Each new row is followed by its nearest point in the smallest flat space through zero that holds the last named rows.

k_179 (6 x 16):
[[ 11   5  -6 -35   4 -22 -37  15 -19 -16 -19 -17 -30  24  -4   3]
 [-29 -29 -23   1  22  10   7   6 -40 -19 -29  13 -10  29 -11  -2]
 [ -7 -21 -31  42  19   2  11  22  21   6   5  20  43   8  -1  -6]
 [-18  -7  28 -25   0  -8 -10   8 -18 -16  -5 -19 -25  22  24 -31]
 [ -7 -30  11  10  24 -54 -23  18   4 -12  -3   4 -25  50   2 -27]
 [ -4  14  34  25  -9 -28 -42  -6  -8 -30  11 -15 -12   0   2  18]]
New rows:
[ 23   6  -5 -13  20 -31 -11   9 -30   0  -7   4  -6 -28  -8 -39]
[  8  -1  -3 -17   3 -12  -8   6   1   2  -5  -4 -12  11  -1  -6]
[ 16  13   5  35  31 -37   5   9  14 -10   1   1  -5  10 -48  48]
[ 17  -2 -11  36   9 -35 -21 -10   9  -3   2  19  -6   5 -34  35]
[ -2  26  -1 -30 -10  35  18 -18 -11   2  -3  -2  25 -48   3   5]
[  1  23  -3 -20 -20  46  20 -12  -8   8   0  -9  13 -36   6  12]

k_674 (6 x 16):
[[ 19  -2  31  -5   2  -5   4 -20   6   1   4  52 -20 -31  25  25]
 [  9   4  29 -44  -3  14   9 -23  24 -17  24  20 -31  16   6  27]
 [  2  -9   5 -12   7   8  -1  -4  20 -11  19   6 -19 -22  35  30]
 [ 17  39  21  41 -14 -27  -9 -19  43  24  20  33  31 -12  39  25]
 [ 36   2  -3  -2 -11 -11   1   4   2  14  17   3   3 -24  18  18]
 [ 37 -11   0  -1 -18 -21 -19 -13  -8  29  21 -15 -19 -17   5   2]]
New rows:
[-21  -3 -20  32 -31 -11  23  -8  16 -25  13  -8  14  31 -25  19]
[-14  19  -4   6  -3   3   1   3  17  -4   3 -13  20  27  -7  -4]
[-17   5 -29  13   6 -22   6  -7  -2  -5 -26  24  20  20 -10   7]
[-14  12   1  17   4   0   6   5  -2  -3 -18  13  21   8  -8 -11]
[-13  16  -7 -10  25  16 -15  20 -26  29  24   6  -2 -12  12   5]
[  2  -7  -7   1   3   1   0   7  -3  -1   1  -4  -1 -13   9   4]
[ 12  -5   6  24 -14 -15  -2 -29 -31 -28  18  32  -2 -28 -31 -13]
[ 13  -5  15   6  -3 -12  -2 -12 -21  13 -14  27  -8 -13 -11 -10]
[ 14 -29  -6 -28   4   2   6  24   7 -30  23 -24  28 -17   7  30]
[ 14  -6 -22 -24   3  15  15  26   6 -15  16 -20   4 -13  18  23]
[ 12   1   6  31  16 -24  29 -24  -8  -3  -4  -4 -28   0 -16   4]
[  2  -4  10   5  -2  -7  -6 -11  -8   8  -5  10  -9  -3  -6  -7]

k_205 (6 x 16):
[[ 14   5   1  30 -10   7  18   7   2  16 -25  12  17   3   7 -24]
 [ 25   5  -5 -27  -8  24   4  -3  27 -50  17  18 -26  -5  11  -7]
 [ 11  35  -9   9   3  -8 -10   5 -10  -7  12 -39  12  -4  45  -1]
 [  2  16 -12  -8   1  20  31 -18  15  22  32  -5 -32   1  -1  37]
 [ 23  31 -10 -45  -2 -16  -7   0   1 -13  -1 -27  14  16 -20  13]
 [-44  19 -18 -28  -1  22 -15 -24  18 -30  23   4 -38 -29 -11   1]]
New rows:
[ 30  -4  31  30  32 -17 -13   1  30  33  -6  14  10   4 -27 -19]
[ 11 -18  10  15  -2  -6  11   8  -5  19 -19  13  15  12 -11  -5]
[ -7  15 -26  -2 -14 -12 -33 -22   8 -17  13  12 -12  -4   8   4]
[-14  13  -8 -12   0   5 -13  -6   4 -20  10  -6 -10 -12   5  -3]
[ 10  17  -7   0   3  17 -29 -22 -19  22  -1 -13  17  29 -10 -10]
[  0  17  -5  -3  -1 -10  -1   0  -7  12 -10 -15  15   5  -7   0]
[ 13  12   0  -6 -33  24 -19   2  12  24   6  30 -31  28  -4  30]
[ 11  -2  -2  -9  -3  14  22  -7  13   8  10  12 -17   6 -12  16]
[-33  16 -29 -20  10  -4  -9  10  10 -20  25  14  -9  -5  28  -7]
[-19  13  -8  -9   2   8 -16  -8   5 -25  17  -7 -16 -18  15  -4]

k_504 (6 x 16):
[[-27 -25  -8 -20  -9 -30  -5  -8  34 -11   6   3   9   4  -9  14]
 [  6 -23 -13  20  27  12   2  16  21  -8  -8  19 -19 -22 -27  14]
 [-56 -20 -13 -18  -6  -2  21  33   6  17   6  -9  27  18  10 -21]
 [ 32 -20 -21 -20   3 -18 -27 -31 -27 -14  -7 -18 -15  -2  24 -15]
 [ -7  27  -5 -18  26  22   3 -16 -16  -3 -11   3  -4  -3  13  17]
 [ 20   5  36  15   3 -17  -5  -2   7 -22  -8 -13   8 -11  23  20]]
New rows:
[ 35  -6   0   6  19  -4 -11 -42   2  24  50  -4  53 -26  18  24]
[ 15   9  12  -3  -5 -12 -10 -19  -1 -11  -1  -5  -1  -2   9  11]
[ 40 -13  -2   6 -34  27 -39   1  13  12  -9   2  27 -12  26  -3]
[ 26  -4   9  12 -12 -10  -9  -2  -9  -2   2  -9  -3  -1   6 -12]
[  3   6 -10  10 -29  14 -44 -22 -35 -11   5   6  15  29  -4 -16]
[ 17  12  -7  -9 -23  -3 -11 -21 -22  11   9  -4  -5  13   0 -20]

k_493 (6 x 16):
[[-25  10   0 -20 -10  -2   2  15  -5 -14 -14 -15  10  16   0 -17]
 [ 24 -16 -40 -11  29  17  29  -6  29  15  -5 -10  -9   3  29  -1]
 [ 16  -8  27 -13 -18  -3  -4 -26  -2   7 -16 -25 -44   2  -7  10]
 [ -2 -21  24  12   1 -12  -5  30  10   4  10   4   6   9 -24 -20]
 [ -3 -14  11 -23  20 -26  -6  -3  16  -9 -27 -11 -35 -14  13   2]
 [ -7   2  17 -38 -42  16  14 -43  17   6   0  24 -31 -28  10  20]]
New rows:
[ -2  -4  -1  11  -1 -13  28   0  -2 -24  -6   2  16   2   0   5]
[-6  3 -5  0  4 -1  0  6 -1 -4  0  2  9  1  2 -3]
[ -4  -7 -15 -11  -2  15   1  19  17   8  11  30 -18   5  -6  10]
[  0 -10  -2  -6  -2   7  11   2  18   7  10  18   2  -8   2  -3]
[  6  -4  11  10  -7  24   7  -5 -21 -48   7  11 -15  -5 -48   0]
[ -1   5  19  10 -19   0  -9  -4 -13   1   8   3   1   1 -16   3]

k_331 (6 x 16):
[[-39  25  -9 -20 -42  24  20 -25   9 -40  19   8 -40   2  23  10]
 [ -2  17 -10   7 -54  26 -16  -2  10 -12   1   4 -12  23  42 -11]
 [-20 -20 -18   5  21   1 -15  -4 -30  31   7 -17   3 -24  25  -5]
 [-38  11 -31 -17 -25   4  20  -9 -19  31 -18 -46   0   8  -5   9]
 [ 11  -7  15  -3 -46   8 -21 -11 -35 -11 -16  -7  -6  16  -4  -6]
 [ 11 -29 -26  11 -48  16  24  -6  26 -13   7  33  14 -13 -25   3]]
New rows:
[-30  47  -6 -45   8  48 -14  23 -13 -19 -13  15  -7  -3   4  -1]
[-21  27   6 -14  -2   5   3  -7   1 -14   4  -9 -23  10  18   4]
[ 11 -24  18  48   9 -15  21 -13 -32   8   8   4   4   0  11  15]
[  8 -22   5   6  10  -4 -11  -2 -18   4   3   5   6 -14  -4  -3]
[ 48  48  10  14  21   2   0  48  -7  20 -18   4 -19  12  33  11]
[ 19  30  18   9  23  -8 -22  23  17   8  -9  -8   5  29  25 -11]
[ -6  14 -34  -1   2   0   2 -17  31   0   9 -10  48   9   3 -24]
[ -2   6 -24   8  -4   4  12  11  28  18  -1  -2  14   4   6  -1]
[-25  14  12  17  -7 -16 -26 -20  -7  27  -7  -1  11  -3 -13 -25]
[  0  -3   0   1   0  -2 -10   1 -16  14  -8 -14   4   3   3  -3]

k_600 (6 x 16):
[[  7 -33  42  15  26 -48 -29  31  -4 -13  -8 -28 -14  19  42  25]
 [ 17 -12 -10  14   3  -6  -1  27 -31   3  11  17  17  -8  10  29]
 [-13  24  43  -3  -2   5  -7 -16 -23  27  -3  -1   0 -16  11  30]
 [ 31 -22 -22  23 -11 -37 -34 -11  -7  37 -22 -31   0  10  -8   9]
 [ 38 -20  35  10 -19 -38 -19   2  -6   2   2 -56 -43 -22  33  30]
 [ 16 -17 -10  -7 -44 -17   0  21 -35  22   2 -25 -22 -18  -3  28]]
New rows:
[ 30  -7 -12   2 -24   0  24  10  27 -28   1  10  -2  15  14 -29]
[ 16 -12 -22   0  -1   3  13   8  22 -31  12  -3 -10  -1  -1 -22]
[ -8  19  18 -13 -17   9 -11   4 -32  30  -1  11  23  -8  -7  11]
[-16  16  10  -6 -10   8  -1  -3 -30  31  -4  12  12  -7  -7  23]
[  5 -11  29   2  -4  18  12   3  26 -23 -32  -7  22 -26  28 -15]
[  2   5  18   1  13   5   4  -6  17 -21   7  -2  -8  -5  14  -6]
[-10  -5   0 -23 -10 -29 -24  16  26  28  13  -1  27 -30  12  -5]
[ 0 -3  2  1 -3 -7 -6  1 -5  9 -5 -5 -1  3  0  5]
[  1 -19 -10 -27 -23  -8  -1  34 -21 -23   9  16  24  11  20 -28]
[ -9 -19 -17  -9  -3  -2  12  38  -9 -19   7  11   1  10  -1  -2]

k_500 (6 x 16):
[[ -7 -15  15  14 -41 -19 -21 -31 -13   5   3  33  -1 -25  12  -8]
 [  8 -16   6 -27  -9  -5  23 -23 -14  -9  33 -19 -14  22 -39  33]
 [-36  31   4  13  19  -4 -20 -14 -16  34  15   3 -28  19 -13  13]
 [ -4  11 -28 -12  13   1  34  -3 -27   3  31  15  -8 -15 -14 -11]
 [-13 -10   5 -12 -69 -37  13  -6 -13 -42  42  27 -10 -17  29  36]
 [  2  19 -16   2  33 -38   5 -57 -47  -9  -6  -6 -18 -12  15 -34]]
New rows:
[-12 -20  20 -17  -2   4 -24 -30  33 -20  22  34  23  30  25  -9]
[  1 -12  15   5 -24  -7 -15  -6   7  -5  -5   4   3  -1   8   8]
[-16  -8  26  20 -16  27  15  32   9 -19   4 -30 -29  22 -10  10]
[ -4   0   9  -6  -5  10  -1  23  19  -4   6 -14  -1  22  -7  30]
[ 20 -11  27   7 -17  -3  32  32  15 -11  11 -12  -8  -3 -14   3]
[ 11 -15   1 -13 -15   9  14  18  14 -13   7  -5   9   3  -7  15]
[ 24 -28 -13   3   8  -3 -33 -26 -15 -12  21  18  -5 -25   9 -14]
[  9 -12   0   2 -10 -11   0 -27 -16  -1  -3  13   3 -20   2 -20]
[ 28   6 -11 -27 -20 -18   8  12   2 -31 -30 -11 -26 -31   6  13]
[ 15  -7  -4 -11 -10 -14  14   3   2 -35  -4  -9   7  -5  21   2]
[ 23  14  -2   6  32  21 -24  33  -3  21   4  11   4 -22  24  15]
[ -9  15  -8  10  14  15  -5  27  12  12  -9   7   6  -4   9 -10]
